The rows of a group lie close to one hidden flat surface of 10 dimensions, which may be shifted away from zero. Surfaces can cross.
Some rows, each with its group after it:
[ -2.6  -9.8  10.4  -4.7  -5.4  11.7  -3.7   5.2  -6.4   7.5   0.0  -3.1
  -7.4 -13.5  -7.4] -> napus
[-21.0  15.7  10.7   3.2   7.8  -6.4  -8.9 -17.5  10.2  25.1   3.3   3.9
 -16.3 -19.7  18.9] -> luz
[  2.1   5.7  13.1  25.1   5.6  -8.4  -0.5 -22.1  -7.5  -8.6  18.8   9.4
   5.5 -23.1   1.7] -> luz
[ -8.9   2.1  -0.3   8.6 -40.4  14.7   9.3   9.9  -7.8 -12.7   9.0  20.6
 -15.6  -9.5 -12.7] -> ninuk
[ -9.9  12.2   9.4 -13.0  28.9 -19.9  24.9  10.0  -7.4 -10.2   6.2  26.0
  30.9  -4.7 -20.6] -> dede
[ -1.6 -16.7   3.3  -0.6 -25.0  -4.2   4.6 -10.6  -2.7  -8.4  -5.8 -11.7
  11.4 -12.6 -44.5] -> ninuk
[ 31.3 -35.9  21.7   0.7 -14.4  14.5  -4.3   1.3  -0.5  34.9  -2.8  16.2
  -6.1   5.4   3.8] -> napus
[-10.2  14.6   6.2 -17.0 -12.7   9.6  -1.3 -26.3  36.8  13.3   5.3  -8.9
  -6.6 -23.2  -4.8] -> ninuk
[  9.0  -2.5  14.2  12.7   2.2  -5.2  15.3   0.3 -17.9 -13.4   1.6  18.8
  21.3   2.1   3.0] -> dede
[ 11.2  -4.4 -14.3   6.8  -0.4   9.7  20.3 -20.7   8.3  27.8 -15.3   0.9
  -4.3   7.9  -1.8] -> dede
[ 12.1  -6.7  -5.8  11.8  -8.6  17.5  35.4   3.2 -19.2  -8.0 -12.0  12.8
   5.7  14.8  -5.4] -> napus
[-31.2   8.6  12.3 -17.8  10.3  -3.8  24.0   6.1 -13.5  -2.1 -22.1   3.8
   0.9  -2.8 -10.7] -> ninuk
[ -7.0  25.7   5.2  -9.2   6.8   6.3   6.6 -21.5  12.8  -5.7  -3.8   2.8
  -0.6  -6.6  24.6] -> ninuk
[  3.7 -13.1   2.1   7.5  -5.7   5.1  -6.3   7.4   9.3 -10.6   4.6  -6.2
  -9.4  19.3   7.2] -> dede
[  0.6  18.8 -16.7   4.1 -12.8  -8.6  12.5  -6.9 -12.6 -11.0  -4.8  14.1
   9.8  -3.8  -6.6] -> luz
[-12.3  -4.7  -8.4  10.7 -12.8 -19.2  21.5  -0.7  14.8 -11.6  -2.4  -1.1
  17.4  22.6 -23.0] -> ninuk
[  4.5 -13.9   1.1 -19.1  -2.2 -16.0  -4.0   6.2  19.8  14.8  -4.4   6.0
   2.6  18.2 -13.4] -> napus
[ -1.8   8.9 -14.2  16.2 -16.0   7.5  21.9 -26.9  25.2 -17.3   4.0  -4.1
  -3.1  12.2  -6.3] -> ninuk
[ 24.8   6.3 -13.3 -23.3  -4.3  19.2 -14.4 -13.8  -1.9  -7.7   4.7   2.8
 -18.2 -12.2  -4.1] -> ninuk
[ 10.4   1.9   0.0  -3.7  13.1  13.2   6.9   7.2  -1.3 -16.2   9.4  -3.3
  13.3  -3.0  -4.0] -> luz
[  2.1   5.1  -2.4  29.7   0.8  -7.0   3.6 -14.6 -14.7  -7.9  -3.2 -15.1
  20.6  -8.2   9.4] -> luz
[  3.8  -2.5   7.6  10.7   7.4  15.4  -2.7   3.9 -25.4 -16.1   1.8 -10.2
  -1.2 -10.4  11.6] -> napus
[-1.3  0.1 -4.5  6.8 -6.6 -5.7 11.5 -5.5 10.3 -3.1  4.4 11.3 -3.6 11.5
 -8.6] -> dede
[ 10.5  -7.8   5.4  -4.4  -6.7   0.8 -21.4  -4.3   5.5   1.1   1.5 -20.7
   8.0 -10.2   0.8] -> napus
[ 13.9   2.0   4.8 -14.5   3.2  -0.5  -1.1  -4.8 -11.5 -10.0  -8.7   4.4
   8.7   0.1   5.4] -> luz
[ 19.6  -6.9  -0.4  -8.3  18.1  19.3  -4.0   3.6  -0.6 -18.2  18.6   5.5
  -7.2   1.8  -5.2] -> luz
[21.8 11.0  0.0 -8.2 -0.2 31.9  6.5 17.5  0.9  3.3  1.6  8.1 10.9  3.6
 32.7] -> luz
[  9.5  -6.1  13.7  -1.5   8.0 -11.4 -19.0   4.8  -8.9  -2.3   8.4  12.5
  -3.9   2.1  14.7] -> napus
[ -5.9  14.6 -22.6 -12.1  -8.2 -20.5   2.7  -1.4   9.1  -2.6  -2.8   5.2
   3.7   3.4 -19.2] -> dede
[  6.6  17.5 -22.0  13.2 -10.4  -7.3   0.9  -6.8 -15.4 -10.7 -14.0  -6.8
  10.4   8.8  23.9] -> luz
[ 12.4   3.2 -16.9  -0.4   9.2  -4.1 -18.8  -4.9  -2.6  -9.9  -4.1 -16.3
  -9.4  13.0  16.3] -> napus
[ 20.8   3.3 -20.6 -11.8  -4.7   3.6  15.1 -14.8   7.1   7.7  -9.9   7.5
   7.3   6.3 -12.6] -> dede
[ -3.7   2.8 -17.5  16.9   9.1  -9.8  -8.4  -0.2   2.1   0.1  11.5  -9.7
   0.7  -2.3  -6.2] -> dede
[ 13.4 -11.0   6.9   5.9 -16.8  30.9  -5.8 -10.1  -0.9  -4.1   3.5  -8.5
 -21.3  -6.4   7.8] -> ninuk
[ -7.3   5.8  13.3  17.2   2.3   3.9   9.9  -5.3  10.2   9.4  18.7  16.0
   3.3 -14.6   3.6] -> napus
[ -1.1  -9.8  11.7  11.0  15.8   3.3  18.1  -7.9  -2.6  21.1  10.9  16.6
   0.5 -16.5 -18.0] -> dede
[ 26.2 -11.3 -12.7  18.6 -23.6   1.7  -5.5 -12.5  -1.1  -2.3   6.3   2.6
   2.1   1.8  -7.0] -> dede
[ -7.5 -18.0   3.9   6.0  -1.4  -8.6  -6.6  22.7  -1.7   6.8 -13.7 -20.8
   9.1  21.4   3.7] -> dede
[ 16.4  13.5  -0.4  -5.1 -26.8  16.6  12.2 -14.8   7.5  13.6  -3.7  27.4
  -3.4  -3.7  19.0] -> ninuk
[ -8.7   7.4 -25.1  16.9 -12.4 -30.5   1.9 -10.2   0.7  17.9   6.8   8.1
  11.7 -18.9 -35.4] -> dede
[  6.7  -2.9  -6.3  -0.7   2.1  11.2   1.7  -8.7  -7.9  20.6 -15.9 -12.1
  -3.0  -5.7   4.8] -> luz
[ 19.8   4.5 -13.5 -21.0 -22.1  -3.8 -29.2  -3.6  -6.6 -22.4  -9.0  -3.4
 -15.0  12.0  10.4] -> napus
[ -9.7   8.6  20.2 -22.6  10.0   3.6   4.5  10.6  -7.5 -11.2  -0.6  12.0
   3.1  -6.4   4.3] -> dede
[ 16.8  -7.8  34.9   3.7   5.1  -4.3 -21.4 -11.4  15.8 -11.4  12.0  -5.8
  15.9   1.7  32.1] -> luz
[-26.2   6.1 -14.2  -7.3  28.2 -14.4 -10.1   6.8 -19.3 -14.9  -6.7 -23.9
 -13.1  -3.2 -13.0] -> luz
[ 19.5   5.3  -8.3   7.1  -5.8  10.3  -1.8 -14.8  -4.4   3.4  -0.4  13.7
 -17.2   4.8  22.1] -> napus
[ 10.6 -24.9   4.2  11.3 -27.0  28.4  -1.4  -2.1  -3.4  -4.0  -6.6 -18.0
 -21.7   9.1  -0.4] -> ninuk
[-18.3  18.3  -7.7  28.8   9.8  -7.0   6.6 -17.8  16.7  10.3  18.4  -3.8
   2.0 -16.8   2.5] -> napus
[ -8.3   3.5   6.7   0.6   5.1 -14.6 -16.6  -0.2   6.7 -24.8   7.0 -18.1
  11.1   0.5   3.3] -> ninuk
[ 16.2  -1.2 -16.7  -7.7 -28.0   1.9 -14.0  19.4  -5.0  -0.9 -12.8   2.0
  -2.7  22.3  16.3] -> luz
[  4.4   6.8   8.7  -8.7  -1.5 -22.7 -14.9   6.0  -2.1  -9.8 -11.7  -4.4
  21.5  13.1  25.1] -> ninuk
[ 16.5   7.3 -13.1  -0.9  15.6  21.4  -8.1 -21.5  -9.6  14.6  -9.0  -4.3
 -29.3  -5.3  29.9] -> napus

New rows, each followed by its group:
[ 13.1  -3.3  -3.4  19.6  -6.9  -3.5 -23.6 -20.8  -0.7  17.9   4.8 -11.4
  -7.0 -18.0  14.7] -> napus
[ -4.2  -2.4  14.2  11.8  12.4  10.7  15.2 -11.5 -14.4 -15.7   0.5  -6.7
   4.1  -7.8  -1.6] -> ninuk
[ -8.0 -20.3  17.1   0.7  -4.0   5.0  -3.0   6.4   4.8   7.4   4.0 -12.8
   2.1 -10.2 -16.4] -> ninuk
[  7.9   3.6  10.6  11.1  10.2  20.1  33.6 -24.2  19.3  25.2  22.2  26.1
   9.2 -24.0 -11.9] -> ninuk
[-10.5   5.1  11.3  28.7  14.6 -14.8  10.9  -4.5  -0.9  12.9  18.8  22.0
   9.2 -12.2   2.4] -> napus
[  5.0  -4.9  -3.1  -0.6 -19.7 -21.6 -17.6   2.7 -19.4 -10.8 -15.4  -1.0
   2.6   8.1   1.3] -> luz
[ 11.9  11.1   5.8   0.4   1.1  -7.6   3.7 -37.4   9.3  -2.5  13.0  27.1
  -5.7 -13.3  -0.5] -> luz
[  4.5 -16.5  -2.3  -2.5  13.7   7.0  -2.7   3.7  -1.3  11.2  -0.3  -5.6
 -14.7   2.8 -11.2] -> dede
[-14.5   8.8 -11.5   0.6   4.3 -16.9 -10.9   4.4  -5.4  -7.8   4.2  -2.0
  -6.0  -4.4  -7.8] -> dede
[-19.8  22.0   9.3  -9.1   0.0 -21.3 -17.3  10.8   8.3 -14.1   1.7  -0.1
   6.7   6.0  25.8] -> luz
[  0.4 -12.5   8.6  -0.3  -8.8   3.8  -3.7  11.2   8.6  -4.9   2.9  -3.1
  -4.1  13.5  -0.7] -> dede
[ 19.4  -8.8 -18.9 -31.9  -0.6   9.9   0.5  12.1  -9.9  -9.1 -17.9  -4.6
  -2.1  17.9 -18.3] -> luz
[ 21.6  10.0 -19.1  -5.9   1.1   1.5  11.7 -22.5 -10.0  -5.9   2.6  21.8
  -2.3  -7.4 -13.9] -> dede
[ 14.0 -21.7   2.0   3.7 -17.2  -4.3  -6.1  -5.5  11.2  28.1  -5.2  -4.0
   3.1   1.5 -10.3] -> napus
[  7.3  -5.3   7.8  17.4 -14.7   1.9   7.3  -7.5  -3.1 -10.3   5.0   3.0
  12.3  -3.3  -3.5] -> ninuk
[  6.7   7.1   1.7   8.3  26.8   1.7   4.5 -10.9   8.7 -14.1  23.0   2.5
  10.3  -9.7  -4.9] -> ninuk
[  5.7  -2.2  -4.0 -14.9  13.4   6.9   0.6  -5.6   7.2   0.6  -6.8 -11.1
  -0.6   2.7  -2.2] -> luz
[  5.7  -3.7  11.8  -4.7  -7.3   6.7  -3.5   7.4   6.8 -12.0  14.9   6.3
   4.9  -4.2  -5.3] -> dede
[-7.6 -6.0 11.8 -6.2 -0.9  7.0 -0.7  3.6 10.4  6.9 -5.3 -9.7 -5.1  2.7
  5.7] -> ninuk
[  1.6  14.8 -18.0  -3.4   7.7   5.0  14.1  -3.6 -14.5 -12.3   2.4  10.5
  -1.7  -7.2 -10.6] -> luz
[ 11.5  -5.4 -19.9 -18.5  23.0  34.0  16.2   4.8   2.0  23.9 -25.3 -35.1
   2.1   5.0  -0.7] -> luz
[ 15.0  -7.0   8.8  10.5 -27.0  12.4 -13.0  -1.8   3.0  11.7   6.3 -11.1
  17.0 -23.2   3.7] -> dede
[ 12.7  -6.9  -7.1  -5.7  -4.9  26.8  -0.3   7.8 -10.8  28.8  -6.7   4.0
 -16.4  -8.5   7.7] -> luz
[ -8.2 -15.0   2.5 -26.7  13.4   7.1  -8.6   8.1  21.1  21.7 -10.7 -22.6
 -15.7   9.6  -8.4] -> ninuk
[ -5.4 -12.6  -0.6  -2.8 -13.5  -4.5  -6.0  16.6  -6.8   1.6   2.4  16.0
 -19.5  11.2  -9.2] -> napus
[  2.8 -13.9   8.9   2.3  -3.9  -4.0  31.2   1.1  14.0   7.8 -10.5  15.5
  11.5  32.1  -4.5] -> dede
[ -9.3   7.2  -5.2 -20.9   1.9   9.8  -5.3   9.9   9.0  -0.5   4.6   3.2
 -20.0  -2.0  -5.5] -> ninuk
[ -0.6  -0.5  -6.8  -1.8   1.2  11.1   7.9 -15.5   9.2  17.2   1.0   6.8
 -20.4  -5.2  -8.3] -> dede
[ 20.2  23.3  -6.5 -16.4  -5.8  -1.1  18.3 -24.4   6.9 -16.8  -8.2  15.0
  23.2   3.4   7.8] -> napus
[ -1.6   9.6  16.8 -29.1   6.1 -24.3 -20.6 -15.7   2.9  -5.2 -20.0  -2.5
  -0.2   8.1  25.2] -> luz
[-12.8  26.0  -5.7 -18.7  -6.4  27.4  21.2 -11.0   3.2  -0.8   0.7  18.5
 -23.2 -17.6  -0.9] -> napus
[ -0.4  -3.3  14.0  -5.8  18.6   1.1   0.2 -10.3  12.4   6.7  -3.2 -13.6
   8.6  -3.3   4.3] -> ninuk
[ 14.1  -7.3  11.9  -3.2  12.3  16.0  -4.5  -7.1 -18.0  -9.7  -2.0  -7.6
  -2.0 -11.2   5.3] -> ninuk
[-2.3  4.5 -7.6 13.7  6.7  8.2 11.4 -3.2  3.6 -2.3  3.1 -2.2 -2.4  4.4
  3.8] -> napus
[ -8.1  -4.3   1.5 -13.6 -14.3   3.1  -0.4  10.8  27.9  10.5  -0.9  -7.2
   5.4   6.6  -9.0] -> dede
[ 14.9   7.4   7.2 -15.8 -15.3   8.6 -13.9 -15.1  13.0  -1.1   6.9   6.9
  -4.2 -10.9  12.1] -> napus
[-20.2  23.6 -16.7 -40.7  -4.9  10.0   7.4  10.3   0.2  -1.7   0.6  21.1
 -27.1 -11.6 -23.4] -> ninuk
[  2.0   9.9  -8.0  -6.1 -10.2  -6.5  -6.1  -0.2 -15.5  -3.0  -3.5  18.0
 -11.7  -3.1   3.2] -> luz
[-19.6  -4.0   4.7  -0.9 -15.5  -8.5   7.2  -6.1  23.4   1.6  -8.1 -15.9
   4.4   6.0 -16.3] -> ninuk
[  7.0   3.1  12.3 -21.5 -21.9  -1.4 -10.8   3.0  46.9 -18.8  22.4   7.6
  11.3  12.1  -0.8] -> napus
[  7.2 -12.6 -23.9   5.2   2.7 -31.2  -3.6  13.4 -21.5 -10.7 -17.9  -3.3
   7.0  30.0 -13.5] -> dede
[  7.9  16.5  -1.6   2.7 -10.8   0.6  14.9 -10.3  -3.6  -8.7   0.0  21.1
   7.5  -1.4   9.4] -> ninuk
[ 14.8  -6.9   7.4  -7.8  20.3   5.6  -4.1   1.9 -31.9  -0.2   5.0  12.2
   0.9 -24.0 -14.5] -> dede
[-13.4  -6.3  12.0  17.3 -24.3 -28.0 -14.9  -1.2  27.5 -10.8  14.5 -15.9
  25.6  -0.5 -11.7] -> ninuk
[-13.9   3.6  12.5 -11.0 -21.4 -14.2   0.8   2.7  13.3  13.2  -4.9   7.0
  15.2  -8.1  -5.0] -> ninuk
[-17.1  11.7  11.1 -16.3  24.2  14.0 -11.3   7.6   0.6 -10.9  11.5 -11.2
 -12.4 -16.8   5.3] -> napus
[  2.4   1.3   7.1  12.3 -29.3 -11.9   8.9  -8.4  12.4 -14.5   9.1   1.2
  37.4  -8.1 -17.9] -> napus
[  4.9  -7.0   5.6  39.7  14.1  -3.3 -13.0   6.7   0.6 -10.6  24.6  -5.8
   0.0   9.0  23.8] -> napus
[ 17.7   4.7   1.8  -4.7  26.9   9.5  15.0  -5.3 -10.2 -21.0   9.6  17.1
   3.6   5.2   0.7] -> dede
[ 11.8  16.7   7.7 -18.9  -0.3  18.9   7.3  19.0 -23.7  -4.7   4.9  35.4
   6.0 -11.9  13.1] -> luz
[ 14.1 -12.6  18.5   3.6  -2.4  19.0 -15.9  14.4   3.2  10.8   8.6  -3.5
   0.4  -2.4  22.5] -> luz
[-12.8  -1.4 -12.9  -3.0  -6.3  -9.5   1.2   9.0  25.3  18.5  -7.0 -18.2
  10.0  12.1  -9.4] -> dede
[ 16.9   8.3  -8.9  17.6  -9.2  12.9  -1.0 -13.3 -16.2 -19.8   0.1  -5.3
   1.3  -4.2  17.5] -> napus
[-11.3   2.2 -16.4  -3.0  -5.5 -21.4   7.0   2.2  16.6   1.0   1.6   7.8
   0.7  13.1 -25.3] -> dede
